The first 5 rows are patterns. Each new row is the sum of 2 different patterns, raised or lowered, with some noise. Before adding, each is slid sideways (what falls off one end comes back at the other) and multiplied by a number that may be negative. Names go in the order of the patterns.
Some rows, each with the names of its patterns after it:
[ 32 -20  -5  22  -6 -36 -17  22  13  -6   0  28  34  38  12 -11   9 -29
  29 -22 -18   3   4 -20  -2   1 -31  11   7] : q_736
[-22  18  21  27 -18 -26 -24   1  20   8 -18  11  32 -39 -27  22  32  36
 -15 -14  40 -20  10 -35  17   3  10 -18 -29] : q_727
[ 10  19 -31  15 -13  32 -13 -22 -16  30  29  28  -4 -25   1 -31 -31   5
  32 -21   4  32  -3  -2 -32 -10  22 -38  24] : q_806
[-10   6  10 -29  19 -23 -27 -26 -11  -9 -13   8  21   4   4 -33  26  -7
  13 -37 -13 -10  12  18  36  -8   0   3 -13] : q_477
[  3   3  30 -37 -12  21  15 -19  33  14  34 -18 -14  25 -31 -36 -19 -13
  26  28  -9  39 -33  22  33  26  28  -5  -6] : q_888

New rows, each followed by the names of its patterns:
[ -9 -38 -33   2   1 -29 -57 -62 -40   4  -9  26 -42  -6  -4  -7 -24 -15
   8   1   1 -44 -41 -35  12 -34 -24 -15  38] : q_736 q_727
[ 41  42 -12  54  59  -7  15  26   2  13  -4  33  23 -11  67  73  59  30
 -15 -15  35  -3  63  -7  -2  18 -23  15  44] : q_727 q_888
[-32 -13  -9 -12  -8  17 -24   1 -42 -40 -14  -3 -22 -24   8 -17 -55 -53
 -12 -50 -56 -25 -10   2   3 -56  31 -48   7] : q_477 q_888
[-19 -79 -27  -3  -3 -51 -19 -12  21  -2 -29 -45   0 -34  14 -49 -57 -24
 -42 -62 -26  -8 -65 -15   0  -2 -45 -51 -15] : q_736 q_806
[-27 -53  11   3 -15 -34   1 -21  -2 -18   9  -1 -33   6 -13  -6 -25   6
 -41  24 -34 -45 -40   1   2  -2  -7 -11  -7] : q_806 q_477
[-69 -21  -4 -48   6 -42 -28 -39  -9 -23 -66 -42 -38 -16 -13 -81 -23 -43
 -37 -66   3 -41  -8 -75 -41  -7 -51 -86 -73] : q_806 q_888
[ 42 -19  34  14  23  22  11  37  32  43  65  15 -26  10  16  10  23  50
  30  55  79  30  13   6  -9  67 -24  28  32] : q_736 q_806
[ 13   6  -5 -72 -77 -47 -56  18 -35 -64 -75 -65 -16 -36 -62  -6 -41 -17
 -48 -81 -36  -6 -95 -31 -73  10 -33 -60 -14] : q_727 q_888
[-46   1 -23 -29 -32 -67 -66 -32 -61 -38 -43 -77 -75 -74 -45 -44 -51 -39
 -48 -14 -32 -74 -35 -33 -54 -73 -71 -37 -24] : q_477 q_888
[ 47  55  29  61  47   4  -9  40  45 -25  32  16  82  42  11  49 -12 -13
  13  53   9  46   3  31  36  61 -18  14  19] : q_806 q_477
[ 33  11  64   7  30  46  40  30   0  10  22  -4  55 -40 -18  15  21 -12
  36  31  62  -3   1  14   0 -28   2 -27  29] : q_477 q_888
[17 27 45 39  9 36 16 32 -3 22  4 24 29 10 29  8 45 39 32 31 39 23 44 41
 32 38 19 50 37] : q_736 q_477
[54 55 35 16 18 16 -5 24 49  9 33 59 36 42  8 27 36 14 51 49 30 -1 42 29
 73 42  9 19 64] : q_806 q_477
[  5  -6 -31 -17  32  15 -51 -28 -28  23  22 -17  11 -16  16 -59  -3   1
  36  -1  -9   0  46 -53 -22 -63  13  19   3] : q_727 q_806
[  6 -30 -42   4  -6 -63   7 -35 -23 -34 -38  -1 -40 -12  -3   8 -19 -39
  -5 -13  13 -42 -44 -40 -18   7  38 -21   3] : q_806 q_477
[ 17 -20 -16   6 -30 -27 -33   4 -28 -20 -24  -7 -19 -35 -29 -19 -11 -22
 -36 -39 -41   6 -25  11 -56  -8  -9 -11  -9] : q_736 q_477
[  9 -15 -16 -34   5 -44 -49 -30  13 -24  18 -47 -67 -45 -58 -55 -30  11
 -21 -15   8 -53  -2 -54 -18 -37 -65 -12  -3] : q_806 q_477
[ 10 -54   6  10  33  15 -29  20 -28 -16 -10   0 -28  13 -28  -7  28  13
 -17 -43 -39   8  -3 -27   9  12   2 -23   6] : q_806 q_888
[ -3 -49 -22 -42 -27 -38 -48 -40 -31 -18 -24 -42 -45 -62   5 -37   5 -76
 -22 -23 -16 -11  20 -31 -26  -4 -44 -39 -39] : q_736 q_477
[ 43  78  47  47  73  66 -19  31  56  44  75  28  52  86   5  76  -8  48
  29  72  11  24  -5  66  75  77   1  -5  -3] : q_727 q_806
[ -6  -5 -64 -40 -49 -15 -29 -37 -38 -47 -31 -83 -70  -2   9 -12 -27 -70
  13 -35 -11 -52 -25 -38 -27 -51 -44 -79 -27] : q_727 q_888
[ 29   3   4  31  11  20  32  44  -1  23   5  39  23 -16  12  20  45   8
  26  21  30  34  53  -3  21  20  50  46  43] : q_727 q_477
[-41 -20 -93   3 -19 -48 -80 -72 -23 -29 -63 -71 -98 -11 -12 -62 -20 -45
 -43 -29 -68 -20   0 -55  -6  30 -27 -27 -90] : q_736 q_888
[ 15 -51 -48 -39 -46 -78 -45 -79 -21 -17 -35  16 -40 -22  -5  -8 -20 -50
 -38 -26 -58   9 -91 -71 -38 -30 -63 -15 -17] : q_477 q_888
[  7 -12 -27 -41 -31 -49 -37 -20 -35 -11 -51  25   8  -5 -28 -56 -73 -14
 -49  -7 -28 -38 -47 -53   2 -37  -8  -5 -22] : q_477 q_888
[ 19  47  46 -12  83  42  45  15  53   5  40  29  68  39   4  47  80  72
  66  16   3  42  20  59   0  37  35   2  20] : q_727 q_888
[ -2 -38 -19 -58 -65 -45 -16 -29  -4 -29  19   1 -13 -45  23 -19  -5 -23
 -33 -28 -29  15  19 -36 -11  14 -14 -38 -19] : q_736 q_477
[-24 -39 -46 -18  12 -24 -14  26  -5 -51 -21 -40 -29  -7 -38  16 -15 -13
   0 -35 -29 -20  20 -14 -19 -50 -23  10   9] : q_727 q_806
[ 44  48   2 -21 -29  51   8  -3  53  27  52   4  20  -3  11  35  28  25
 -29  -6  15  69  46  21 -17 -10  -3   9 -16] : q_727 q_477
[-82 -27 -23 -30 -82  -9 -36 -26 -67 -77 -46  -9 -38  -8 -49 -43 -49 -68
 -69 -28   1 -46 -46 -26 -57 -34 -52 -35 -23] : q_727 q_806
[  2  -7  -4 -10  -9 -10   4 -12 -17   6  18  17 -20 -37  32   1  -1 -17
  -5   7  -2   6  42 -26 -22 -10 -21   4  20] : q_477 q_888
[-15   6 -24 -48 -67 -43 -19 -72  -8 -33 -38 -31 -49 -41 -24 -58 -18 -75
 -17 -24 -50 -62 -22 -61 -67 -55 -16  -4 -68] : q_736 q_888
[  2 -33  15   8  22  -6 -46  12  12  27 -17 -16 -29   9  -6  11  -5  17
 -11 -12  10   2   5 -47   8  -8 -49  -9  -3] : q_806 q_477
[-63 -31 -29  -8  17 -51  24  25  -2  -7 -16 -31  -8 -17   2 -33 -59 -16
 -29 -26  -5   9  -4 -48   3  -1 -27 -42 -25] : q_736 q_888
[ -5 -10  24   4   5  19  38 -39 -31   5  37  37 -14  -4  45 -19   5 -17
   9  17  26  -3 -20 -14  26  19  17 -16 -23] : q_727 q_477
[-32 -26  -3 -18 -19 -62 -70 -12 -59 -65 -42 -40 -20 -22 -23 -20 -46  -1
   7 -11  -9 -31 -44 -48 -36 -17 -42 -62 -16] : q_477 q_888
[39 37 55 24 38 13 48 28 66 33 -2 36 38 23 18 44 22 34 33  4  2  1 33 40
 27 27 55 57  7] : q_736 q_806
[ 40  19  32  -3  53  52  -4  72  73  79  35  16  36  43 -16  51  40  25
  16  19  65  71  67  46   9  74  26  47  11] : q_736 q_888
[ 69  52   8  21  58  60   0  -5  63  49 -13 -27 -33  29  51  -7  72  -5
  77  35  24  18  61  54  46  47   4   4  13] : q_736 q_727
[-11 -57 -59 -41   6 -21  -6  -7 -41 -33 -34 -40 -33 -23   7 -35 -36 -70
  -7 -25 -34 -20 -46 -13 -18  -9 -15 -16 -22] : q_727 q_806
[ 48  -3   9  30  31   8  10  40  46  16  12 -21  45  31  35  16   3  35
  50  43  58  36  29  32  37  15  30  18  17] : q_736 q_477
[ 44  41  42   7 -15  14 -10   9   4  42  -7  39  44  18   7 -19 -12  36
 -13  32  30  35 -12  21  20  28  18  14  17] : q_806 q_477
[  2  43  13 -15 -17   7  27  45  11  31  -4  22  19  19  34  27  24  37
  45  10  -2 -12  50   4  16  30  61  18  10] : q_736 q_806
[ 53 -23  56  18   8   2  43  32  25  30 -12 -13  -8  48  33 -11   4  41
  40 -15 -21  43  29 -28 -42 -47  10  31 -23] : q_736 q_727
[ 36  11  57  42  46   8  33  33  18  18  28  24  49  53  15  41   2  41
  68  29  50  16  43  35  33  39 -10  -4  45] : q_477 q_888
[-63 -43 -17   9  13 -50 -63  11 -52 -43 -60 -19 -14 -20 -61 -37 -66 -24
 -28   4 -56 -46 -72 -26  -6 -19 -66 -41 -23] : q_727 q_806
[ 14  42  63  33  -6  18  29 -24  12 -22  44  35  17  24 -29  11  51  48
  55  -3 -10  -3  18  50  -2  -7  35  52 -28] : q_727 q_888
[-10  -2   2  10  54   8  34  35  11 -13  34  22   5  27  26  34  44  -1
  63 -19   5  -1  57  18  55 -11  33  43  30] : q_806 q_477
[-27  25  -4 -27  25   2 -30 -60 -62   7  21 -61  11  -2  22 -27 -30 -24
  19  -3  25 -23 -20 -54  16   8  31 -18 -42] : q_727 q_806
[-15 -42 -23 -14  26 -52  -5  12 -10 -62 -20  -2  15 -26 -26   2  32  36
  11 -26 -20 -38  -5 -51 -27   6 -21 -29   2] : q_736 q_806
[  4  46  -8 -34 -21 -18  41  47  13  42 -34  25  47  26  16  25  16  -2
  -5  16 -18   4   4  33 -15  56  10  36 -14] : q_727 q_888
[ 14  10 -14 -43  23 -31 -21 -15  43 -13  14 -58  30  14  22 -61 -40 -37
  12  35  25  21  26  -5 -42   8  -1 -24 -21] : q_806 q_477
[32 46 -6 38 -9 20 41 43  8 14 22  9 30 15 73 23 10 28  2  2 19 22 47 15
 45 40 53 52 46] : q_736 q_727
[-10 -26 -36  33  10 -46  19  47  26  10 -24  -8  30 -11  39 -27 -25 -43
  -7 -10  -6   0   0 -42  33  12 -40  -7  24] : q_736 q_888
[ 43  -9   2  16 -49 -37 -21  20   0  33 -21  73 -16  31  19   9  -9   5
  -5   1  18  39 -40 -20  50  -3   6  59  40] : q_477 q_888
